The groups are shells around one centre, one inside the other: the same stretched ball of 3 dimensions in 6 sizes.
(in the rows, 128 means zero)
Known rows, each followed by its group:
137, 145, 130, 86, 122, 93, 91, 147, 127, 167, 73, 145, 75, 155, 121, 116 -> (0)
126, 125, 97, 109, 136, 63, 148, 96, 151, 169, 84, 125, 68, 151, 134, 117 -> (3)
144, 134, 123, 94, 126, 93, 91, 139, 128, 167, 76, 134, 78, 153, 126, 110 -> (2)
123, 134, 108, 112, 128, 65, 141, 105, 154, 173, 70, 133, 56, 153, 123, 114 -> (4)
185, 98, 112, 107, 138, 118, 45, 143, 109, 166, 86, 99, 103, 151, 140, 86 -> (0)
106, 151, 106, 73, 131, 61, 158, 113, 141, 159, 100, 155, 79, 153, 134, 143 -> (2)
153, 138, 125, 53, 131, 113, 65, 166, 95, 152, 109, 144, 118, 154, 141, 128 -> (2)
75, 197, 134, 34, 114, 59, 166, 143, 136, 153, 97, 202, 71, 158, 119, 173 -> (4)
153, 106, 87, 80, 150, 89, 112, 113, 114, 154, 124, 113, 120, 149, 158, 121 -> (5)
114, 150, 109, 56, 134, 74, 140, 127, 124, 153, 113, 157, 97, 153, 140, 148 -> (3)
150, 121, 115, 114, 129, 89, 96, 124, 137, 173, 69, 119, 70, 152, 126, 99 -> (4)
171, 86, 81, 103, 154, 95, 97, 106, 116, 159, 116, 91, 117, 148, 160, 102 -> (1)
89, 172, 118, 62, 123, 56, 167, 121, 145, 159, 93, 175, 68, 155, 124, 154 -> (3)
194, 82, 92, 86, 154, 123, 46, 138, 89, 153, 125, 89, 142, 148, 164, 97 -> (0)
144, 148, 132, 57, 125, 107, 72, 166, 104, 156, 96, 151, 103, 154, 132, 128 -> (1)
122, 161, 136, 76, 117, 85, 105, 149, 131, 165, 73, 161, 69, 156, 117, 128 -> (0)
187, 67, 77, 139, 155, 95, 87, 93, 129, 171, 95, 67, 101, 147, 154, 76 -> (3)
114, 157, 115, 42, 131, 80, 129, 141, 115, 149, 118, 165, 105, 154, 140, 154 -> (5)
164, 86, 81, 128, 150, 82, 113, 91, 137, 169, 93, 86, 90, 148, 148, 91 -> (2)
147, 128, 118, 99, 129, 92, 92, 134, 129, 168, 77, 128, 79, 152, 128, 107 -> (1)
85, 200, 146, 30, 110, 73, 137, 163, 126, 153, 91, 204, 75, 158, 115, 168 -> (5)
105, 146, 98, 74, 135, 57, 168, 103, 143, 158, 105, 151, 81, 153, 138, 144 -> (4)
129, 131, 110, 112, 129, 71, 131, 109, 150, 172, 71, 130, 60, 153, 124, 111 -> (5)
97, 170, 125, 70, 119, 63, 150, 129, 144, 163, 82, 171, 63, 155, 119, 144 -> (1)

New rows, each followed by its group:
146, 147, 136, 70, 122, 106, 69, 165, 111, 161, 84, 148, 91, 155, 126, 120 -> (0)
169, 114, 119, 101, 132, 110, 58, 146, 115, 167, 80, 114, 93, 152, 133, 96 -> (0)
160, 95, 89, 125, 145, 82, 112, 97, 138, 170, 88, 95, 85, 149, 143, 94 -> (1)
206, 45, 66, 149, 163, 104, 72, 88, 122, 171, 102, 46, 114, 145, 164, 64 -> (4)
202, 68, 83, 106, 158, 119, 51, 123, 98, 158, 118, 72, 136, 147, 166, 85 -> (2)
196, 65, 81, 131, 155, 107, 67, 106, 118, 168, 99, 66, 111, 147, 157, 75 -> (1)
185, 101, 111, 92, 140, 122, 42, 150, 99, 161, 98, 104, 117, 150, 146, 95 -> (1)
170, 107, 101, 68, 146, 112, 69, 143, 94, 151, 124, 114, 133, 150, 157, 116 -> (3)
139, 152, 130, 40, 128, 107, 77, 169, 96, 149, 112, 159, 116, 155, 139, 140 -> (0)
188, 86, 90, 84, 154, 117, 57, 134, 92, 153, 126, 92, 140, 148, 164, 102 -> (0)
86, 188, 131, 33, 118, 67, 151, 147, 127, 151, 104, 194, 83, 157, 125, 168 -> (5)
124, 130, 101, 102, 134, 65, 145, 102, 147, 167, 86, 131, 71, 152, 132, 121 -> (1)
151, 144, 131, 53, 127, 113, 61, 171, 96, 153, 102, 148, 112, 154, 136, 127 -> (3)
210, 56, 76, 112, 163, 121, 47, 117, 95, 158, 123, 61, 142, 146, 172, 79 -> (5)
163, 96, 96, 130, 141, 86, 101, 104, 140, 174, 78, 95, 78, 149, 137, 88 -> (0)
111, 162, 128, 79, 119, 72, 130, 135, 141, 166, 75, 162, 62, 155, 117, 133 -> (2)
153, 101, 92, 129, 141, 78, 118, 96, 145, 173, 79, 100, 74, 150, 138, 94 -> (0)
129, 163, 136, 44, 121, 100, 87, 169, 106, 153, 99, 168, 100, 155, 129, 141 -> (2)
124, 129, 101, 108, 133, 64, 145, 100, 151, 169, 80, 129, 65, 152, 130, 117 -> (3)
119, 137, 100, 80, 136, 67, 148, 109, 137, 160, 104, 141, 87, 152, 139, 135 -> (1)
125, 142, 119, 103, 124, 74, 125, 121, 147, 172, 68, 140, 59, 154, 120, 116 -> (5)
180, 96, 98, 80, 148, 115, 60, 139, 95, 154, 120, 103, 133, 149, 158, 106 -> (1)
113, 157, 113, 43, 132, 78, 134, 138, 116, 149, 119, 165, 105, 154, 141, 154 -> (4)
191, 82, 88, 83, 156, 119, 56, 133, 90, 152, 130, 89, 145, 148, 167, 102 -> (4)
162, 80, 71, 128, 155, 76, 127, 79, 139, 168, 103, 82, 95, 147, 155, 94 -> (4)
167, 102, 106, 125, 136, 96, 82, 119, 133, 173, 72, 100, 79, 151, 133, 86 -> (4)
149, 146, 137, 69, 122, 110, 63, 167, 108, 161, 84, 147, 94, 155, 126, 119 -> (5)
179, 115, 121, 72, 136, 126, 36, 166, 90, 156, 104, 119, 123, 152, 144, 106 -> (0)
